The rows of a group lie close to one hidden flat surface of 11 dimensions, which passes through zero. Surfaces can cross.
In the rows, 128 means zero.
Some rows, each with its group after it:
[135,137,143,188,144,129,135,170,122,122,134,139,123,121,92,114] -> Z_292
[108,129,110,125,119,128,139,137,132,125,121,118,123,142,125,143] -> Z_979
[107,126,132,112,136,155,147,131,132,153,125,132,156,114,143,112] -> Z_411
[123,133,152,105,141,151,112,107,136,143,121,153,119,124,149,134] -> Z_411
[149,126,126,128,117,138,119,123,123,114,149,137,129,115,137,134] -> Z_411
[115,111,126,123,116,142,115,127,153,91,123,139,146,101,89,128] -> Z_349
[176,159,163,148,132,133,171,123,138,164,120,123,71,154,133,126] -> Z_349
[142,138,111,110,122,130,148,131,121,173,114,133,157,132,79,90] -> Z_687
[111,106,102,115,99,111,180,151,132,91,135,76,108,165,124,172] -> Z_349
[136,114,107,157,106,118,144,154,114,90,142,112,138,113,126,145] -> Z_96
[139,145,136,85,91,173,160,131,126,122,102,145,109,102,129,186] -> Z_349
[144,80,135,146,127,103,114,116,122,85,162,107,156,133,86,115] -> Z_96
[120,133,114,84,123,130,140,124,141,155,115,116,142,133,128,118] -> Z_687
[132,138,160,132,113,128,110,117,134,131,117,114,106,115,128,119] -> Z_979
[164,121,143,142,76,125,149,142,116,177,138,98,120,134,178,122] -> Z_96
[138,152,119,142,156,81,135,88,123,106,110,146,111,113,129,105] -> Z_349
[102,133,121,143,104,139,121,96,135,128,100,146,123,126,121,132] -> Z_292
[134,108,120,106,123,136,141,130,109,117,157,119,155,113,168,136] -> Z_411
[124,133,124,105,140,117,90,86,135,165,79,174,110,141,157,128] -> Z_292
[145,126,124,100,137,90,93,118,128,139,110,122,110,150,150,141] -> Z_292
[112,142,139,136,112,152,152,171,109,160,111,140,109,131,117,136] -> Z_979
[134,169,129,131,139,100,132,92,101,142,115,110,106,128,198,130] -> Z_687
[127,116,135,125,131,115,109,140,152,128,117,111,138,121,121,117] -> Z_411
[117,120,135,129,166,130,113,102,147,112,128,159,132,129,148,136] -> Z_979
[146,150,93,111,99,137,108,161,127,160,147,121,110,149,155,140] -> Z_411
[158,124,125,96,147,118,124,131,192,107,136,161,90,130,83,102] -> Z_687
[159,116,130,138,128,102,102,137,107,123,149,102,128,136,155,133] -> Z_349
[112,111,143,128,115,152,106,128,150,127,138,125,145,122,125,122] -> Z_292
[146,130,131,121,140,118,131,131,123,142,119,140,122,135,118,121] -> Z_96
[117,122,120,103,130,138,141,149,123,158,117,131,138,145,107,130] -> Z_411
[140,159,113,114,138,115,142,146,146,136,117,128,103,115,166,125] -> Z_292
[156,118,130,114,139,116,91,105,108,124,144,129,162,130,67,99] -> Z_96
[120,116,87,87,126,123,150,169,173,132,120,121,148,119,125,118] -> Z_687
[121,132,153,127,163,130,127,119,107,155,128,150,113,150,160,131] -> Z_349
[168,168,116,168,155,98,148,123,130,137,140,130,118,102,161,73] -> Z_292
[89,157,122,169,126,159,146,92,127,130,113,145,129,134,126,134] -> Z_979
[165,112,181,173,99,155,124,122,142,141,172,71,116,150,156,123] -> Z_349
[103,154,127,111,173,123,111,115,152,138,115,143,113,133,154,117] -> Z_96
[164,145,113,121,163,122,79,92,136,131,108,180,146,121,124,142] -> Z_979
[145,130,151,135,146,125,108,120,123,132,127,151,118,125,132,125] -> Z_687
[127,147,90,104,97,121,133,141,103,125,101,120,130,120,110,157] -> Z_349
[131,115,138,80,143,134,123,122,114,175,113,140,166,129,116,118] -> Z_687
[136,140,127,158,112,120,127,124,120,95,121,122,108,114,131,150] -> Z_687
[139,98,128,111,157,118,172,156,132,130,156,147,135,121,119,91] -> Z_979
[137,130,48,157,137,131,102,167,117,126,144,142,183,140,162,164] -> Z_979
[104,120,103,80,113,139,115,137,159,141,138,97,152,141,125,120] -> Z_96
[93,126,119,118,116,138,132,128,147,144,132,106,121,162,123,126] -> Z_411
[147,120,114,129,139,91,153,144,114,106,112,131,122,126,99,138] -> Z_411
[153,143,141,146,146,81,137,75,136,103,107,116,122,108,99,88] -> Z_411
[132,127,101,142,112,137,129,157,110,123,145,119,146,116,158,142] -> Z_979
[138,150,145,155,120,145,129,147,120,121,133,125,124,98,125,138] -> Z_292
[128,120,129,141,125,152,112,143,85,174,146,141,156,139,159,122] -> Z_292
[86,125,128,147,124,116,124,141,147,92,100,108,112,127,157,169] -> Z_687
[99,120,125,125,99,153,127,134,143,108,121,125,134,116,111,152] -> Z_349
[133,128,111,134,119,105,126,141,158,114,132,102,121,123,139,114] -> Z_96
[76,132,117,149,115,115,121,151,154,150,73,94,156,131,110,129] -> Z_687
[123,140,166,142,134,110,133,91,92,167,148,92,109,158,154,84] -> Z_979
[122,115,107,121,174,97,141,107,159,142,170,104,150,157,133,49] -> Z_96
[128,137,158,86,90,134,128,97,138,125,123,88,110,111,136,124] -> Z_979
[120,107,161,135,125,128,112,129,103,135,114,134,115,161,99,164] -> Z_96
[94,122,90,123,170,131,119,156,142,104,151,131,153,128,131,121] -> Z_96
[169,96,134,117,119,101,88,126,135,78,144,125,122,116,112,149] -> Z_411
[121,113,129,96,123,142,156,127,163,131,117,146,129,127,94,119] -> Z_96
[119,141,128,128,115,130,137,109,139,107,118,124,113,119,126,137] -> Z_687
[134,119,113,121,117,122,137,153,129,116,122,121,134,120,118,142] -> Z_411
[100,129,114,135,96,143,112,149,170,146,119,109,124,163,69,116] -> Z_411
[147,140,141,138,124,148,130,135,97,164,133,137,131,130,135,129] -> Z_349
[166,108,149,109,186,125,121,137,142,97,165,169,139,69,207,120] -> Z_292
[115,134,128,120,120,150,121,150,133,157,122,137,118,150,113,134] -> Z_687
[138,134,127,107,135,111,129,104,152,114,118,129,116,117,136,120] -> Z_349
[139,115,128,116,141,122,143,140,159,139,147,123,138,119,117,72] -> Z_979
[109,160,109,105,173,117,150,74,131,95,125,138,121,115,139,116] -> Z_96
[98,110,130,120,141,142,128,143,148,137,120,146,126,148,111,133] -> Z_292
[104,140,116,70,154,84,115,136,120,202,92,91,119,193,168,133] -> Z_687
[154,131,172,150,106,118,81,117,117,112,128,107,110,101,133,126] -> Z_979
[147,97,155,117,119,152,124,121,93,93,179,108,167,103,128,143] -> Z_292
[156,182,141,74,155,144,164,130,86,199,99,166,105,140,113,137] -> Z_292
[124,125,141,133,105,126,103,106,115,135,142,83,128,150,138,135] -> Z_349

New rows, each followed by its group:
[133,120,149,118,99,163,146,102,140,164,147,118,146,118,155,94] -> Z_96
[119,142,106,151,123,132,133,123,129,118,135,132,146,98,130,101] -> Z_349
[141,104,166,126,141,146,140,104,120,111,161,130,156,118,64,99] -> Z_292
[82,90,152,158,152,130,202,162,57,138,162,132,117,175,127,130] -> Z_979
[166,161,160,118,97,150,127,30,142,86,118,148,93,97,59,115] -> Z_687
[97,116,125,154,127,95,125,131,148,101,73,108,145,116,92,139] -> Z_687
[149,118,110,154,151,108,157,97,114,97,153,144,150,122,107,101] -> Z_979
[147,115,118,150,131,130,113,127,115,133,140,157,151,103,156,112] -> Z_292
[113,145,121,129,117,101,96,99,132,109,109,104,119,123,142,132] -> Z_349
[135,109,149,161,119,121,133,145,128,132,128,130,114,138,130,133] -> Z_96
[165,141,138,115,102,118,121,57,135,89,126,130,110,117,78,123] -> Z_411
[165,149,143,128,160,79,124,123,119,125,84,135,117,99,125,124] -> Z_411
[139,158,118,133,114,119,131,175,122,150,100,129,93,122,142,143] -> Z_979
[148,124,140,141,113,139,123,126,113,122,141,134,139,102,140,131] -> Z_96
[149,130,127,156,131,126,149,131,133,156,159,103,136,141,140,77] -> Z_349
[92,121,132,151,109,146,142,112,104,81,105,148,129,117,73,171] -> Z_349
[125,164,141,145,145,136,92,89,140,127,104,155,113,118,165,147] -> Z_979
[120,161,115,120,121,109,139,92,113,114,102,125,110,118,146,143] -> Z_349
[121,141,162,126,146,132,133,139,157,104,131,109,101,122,110,137] -> Z_292
[150,125,82,90,123,154,112,149,124,149,130,152,175,127,114,146] -> Z_979
[114,97,128,113,142,126,125,158,160,126,129,109,167,109,136,110] -> Z_411
[161,136,134,95,118,109,135,162,123,151,122,120,107,113,129,113] -> Z_979
[106,135,121,116,114,144,167,117,122,140,130,110,123,151,128,134] -> Z_349
[172,108,124,74,146,125,113,139,131,140,139,142,179,79,157,112] -> Z_687
[140,114,131,91,108,110,138,129,142,120,123,105,111,133,157,151] -> Z_96
[155,136,129,133,123,122,132,125,122,119,115,136,137,97,110,121] -> Z_411
[121,126,111,125,129,130,128,125,124,139,143,122,154,123,129,101] -> Z_349
[106,145,182,179,138,165,115,120,181,153,110,145,96,141,110,105] -> Z_349
[105,132,132,147,131,126,108,128,147,114,120,117,120,136,122,134] -> Z_96
[128,130,121,175,140,142,118,128,124,105,138,149,142,110,147,134] -> Z_979
[126,103,142,146,135,140,164,113,127,120,154,138,139,121,151,111] -> Z_96
[165,117,147,151,164,106,133,102,132,109,145,148,129,111,121,92] -> Z_349
[146,65,168,185,100,120,115,139,199,93,150,112,131,110,121,92] -> Z_96
[144,152,119,78,158,52,127,78,94,145,86,123,90,178,94,129] -> Z_349
[91,113,117,69,139,96,74,122,157,111,107,111,124,141,145,151] -> Z_349
[151,115,177,153,155,109,120,153,92,97,151,114,116,142,75,154] -> Z_292
[145,140,132,118,141,108,115,151,128,147,94,129,123,119,124,129] -> Z_411
[163,125,129,118,170,87,150,134,107,121,151,122,120,142,131,115] -> Z_292
[169,141,81,129,133,125,101,148,133,140,104,166,160,126,72,141] -> Z_979
[139,109,88,146,103,109,115,104,99,153,117,138,154,149,103,103] -> Z_292
[133,180,89,153,138,97,146,85,167,123,112,113,113,130,139,90] -> Z_979
[95,167,118,115,154,143,127,88,156,110,111,145,124,110,118,112] -> Z_96
[140,153,140,167,84,162,140,128,112,129,133,113,126,105,140,140] -> Z_349
[147,125,105,157,146,94,116,172,142,99,114,150,111,120,122,149] -> Z_979
[126,128,131,143,123,135,162,132,141,123,123,145,117,115,136,127] -> Z_96
[100,160,136,137,124,174,130,104,95,125,110,157,133,107,111,156] -> Z_96
[136,161,121,121,104,167,98,154,115,178,129,152,111,136,154,146] -> Z_411
[125,106,103,114,127,151,161,174,134,155,166,120,160,138,143,109] -> Z_349
[121,130,155,155,161,131,74,104,130,156,136,149,150,118,132,76] -> Z_349
[100,121,159,162,121,145,97,123,160,148,120,121,125,148,104,107] -> Z_96
[136,131,123,120,115,108,89,166,147,140,128,92,110,133,191,146] -> Z_96
[112,179,122,169,148,113,146,104,127,120,101,139,90,125,139,123] -> Z_96
[116,95,135,155,147,154,185,165,161,89,147,159,126,115,122,139] -> Z_349
[99,98,131,138,145,156,128,173,166,126,113,165,167,100,104,122] -> Z_687
[134,158,132,121,103,109,165,119,138,114,97,117,87,112,102,122] -> Z_979
[102,132,144,122,125,158,139,92,113,163,145,128,131,166,106,104] -> Z_687
[118,95,97,26,156,93,118,160,157,120,114,134,123,147,147,161] -> Z_349
[115,121,122,119,127,127,131,113,147,109,120,127,129,132,103,137] -> Z_979
[112,102,148,133,145,153,112,116,85,137,162,142,164,130,149,127] -> Z_349
[135,122,108,104,116,127,155,161,137,125,103,112,159,89,111,128] -> Z_411
[149,133,108,122,120,140,94,156,121,145,145,115,162,112,128,112] -> Z_96
[88,163,127,140,139,169,125,123,131,154,106,171,133,101,147,116] -> Z_349
[159,78,109,92,101,94,145,150,108,82,152,96,142,129,124,168] -> Z_96
[84,109,98,114,144,167,136,161,145,131,128,162,156,149,124,163] -> Z_979
[107,174,79,114,146,92,107,120,118,109,102,99,113,150,103,139] -> Z_96
[98,126,132,147,108,130,144,140,116,118,137,102,117,135,152,145] -> Z_979
[130,120,174,102,95,156,106,88,169,112,129,92,115,127,135,147] -> Z_349
[161,163,96,170,102,118,184,83,92,104,148,127,120,114,98,99] -> Z_411
[141,130,123,105,97,133,153,154,132,134,112,131,110,118,159,163] -> Z_96
[154,96,147,130,172,126,125,106,147,119,173,160,135,136,102,72] -> Z_687
[133,141,121,171,97,143,151,138,84,126,148,113,140,111,173,142] -> Z_96
[111,79,110,117,99,132,128,119,92,116,127,136,154,156,85,157] -> Z_292
[118,145,110,115,111,140,153,108,93,132,133,119,139,125,142,135] -> Z_349
[143,98,114,133,100,122,117,135,134,69,159,107,138,105,133,149] -> Z_411
[135,117,114,167,153,78,61,152,106,121,144,117,143,124,160,113] -> Z_349
[134,129,119,212,151,85,91,105,95,103,121,135,127,170,96,151] -> Z_979
[103,124,115,128,124,126,132,131,155,128,122,112,127,151,116,124] -> Z_979
[82,166,90,135,108,127,157,124,87,145,107,110,122,152,141,146] -> Z_349
[142,129,116,115,159,125,158,110,150,104,140,160,140,93,125,93] -> Z_96
[149,125,143,86,140,133,118,114,139,154,137,128,128,135,147,120] -> Z_349
[101,117,93,157,69,162,145,148,109,111,146,101,162,116,138,144] -> Z_292
[128,141,104,144,147,99,95,172,142,133,103,147,114,120,129,123] -> Z_349
[157,94,110,152,107,69,149,160,107,118,140,84,113,164,128,139] -> Z_96
[86,121,140,177,148,120,131,107,124,140,137,110,137,159,137,99] -> Z_687
[103,115,146,124,155,131,150,100,135,126,128,130,145,126,135,103] -> Z_411
[138,146,141,185,129,159,148,125,127,106,130,165,143,58,135,106] -> Z_411
[130,118,147,124,120,116,101,120,119,128,116,100,142,127,123,136] -> Z_411
[115,136,150,148,137,129,112,129,124,140,129,117,119,144,127,127] -> Z_292
[114,122,152,154,168,137,135,136,136,145,121,158,138,123,129,102] -> Z_411
[99,163,90,91,129,119,138,118,170,119,113,103,112,129,149,126] -> Z_96
[128,121,143,113,137,129,128,125,146,120,103,141,134,108,98,129] -> Z_411
[110,81,168,93,159,129,136,180,133,74,155,107,117,153,89,187] -> Z_292
[124,119,147,137,122,158,101,120,111,113,138,146,150,93,145,143] -> Z_349
[161,106,119,70,132,133,184,138,157,159,146,122,136,154,86,97] -> Z_349
[149,134,118,148,87,138,154,135,161,103,142,87,121,103,142,123] -> Z_349
[129,126,103,160,127,106,125,129,151,112,143,99,139,131,131,102] -> Z_979
[119,87,163,174,130,124,148,138,149,111,139,140,115,139,130,123] -> Z_96
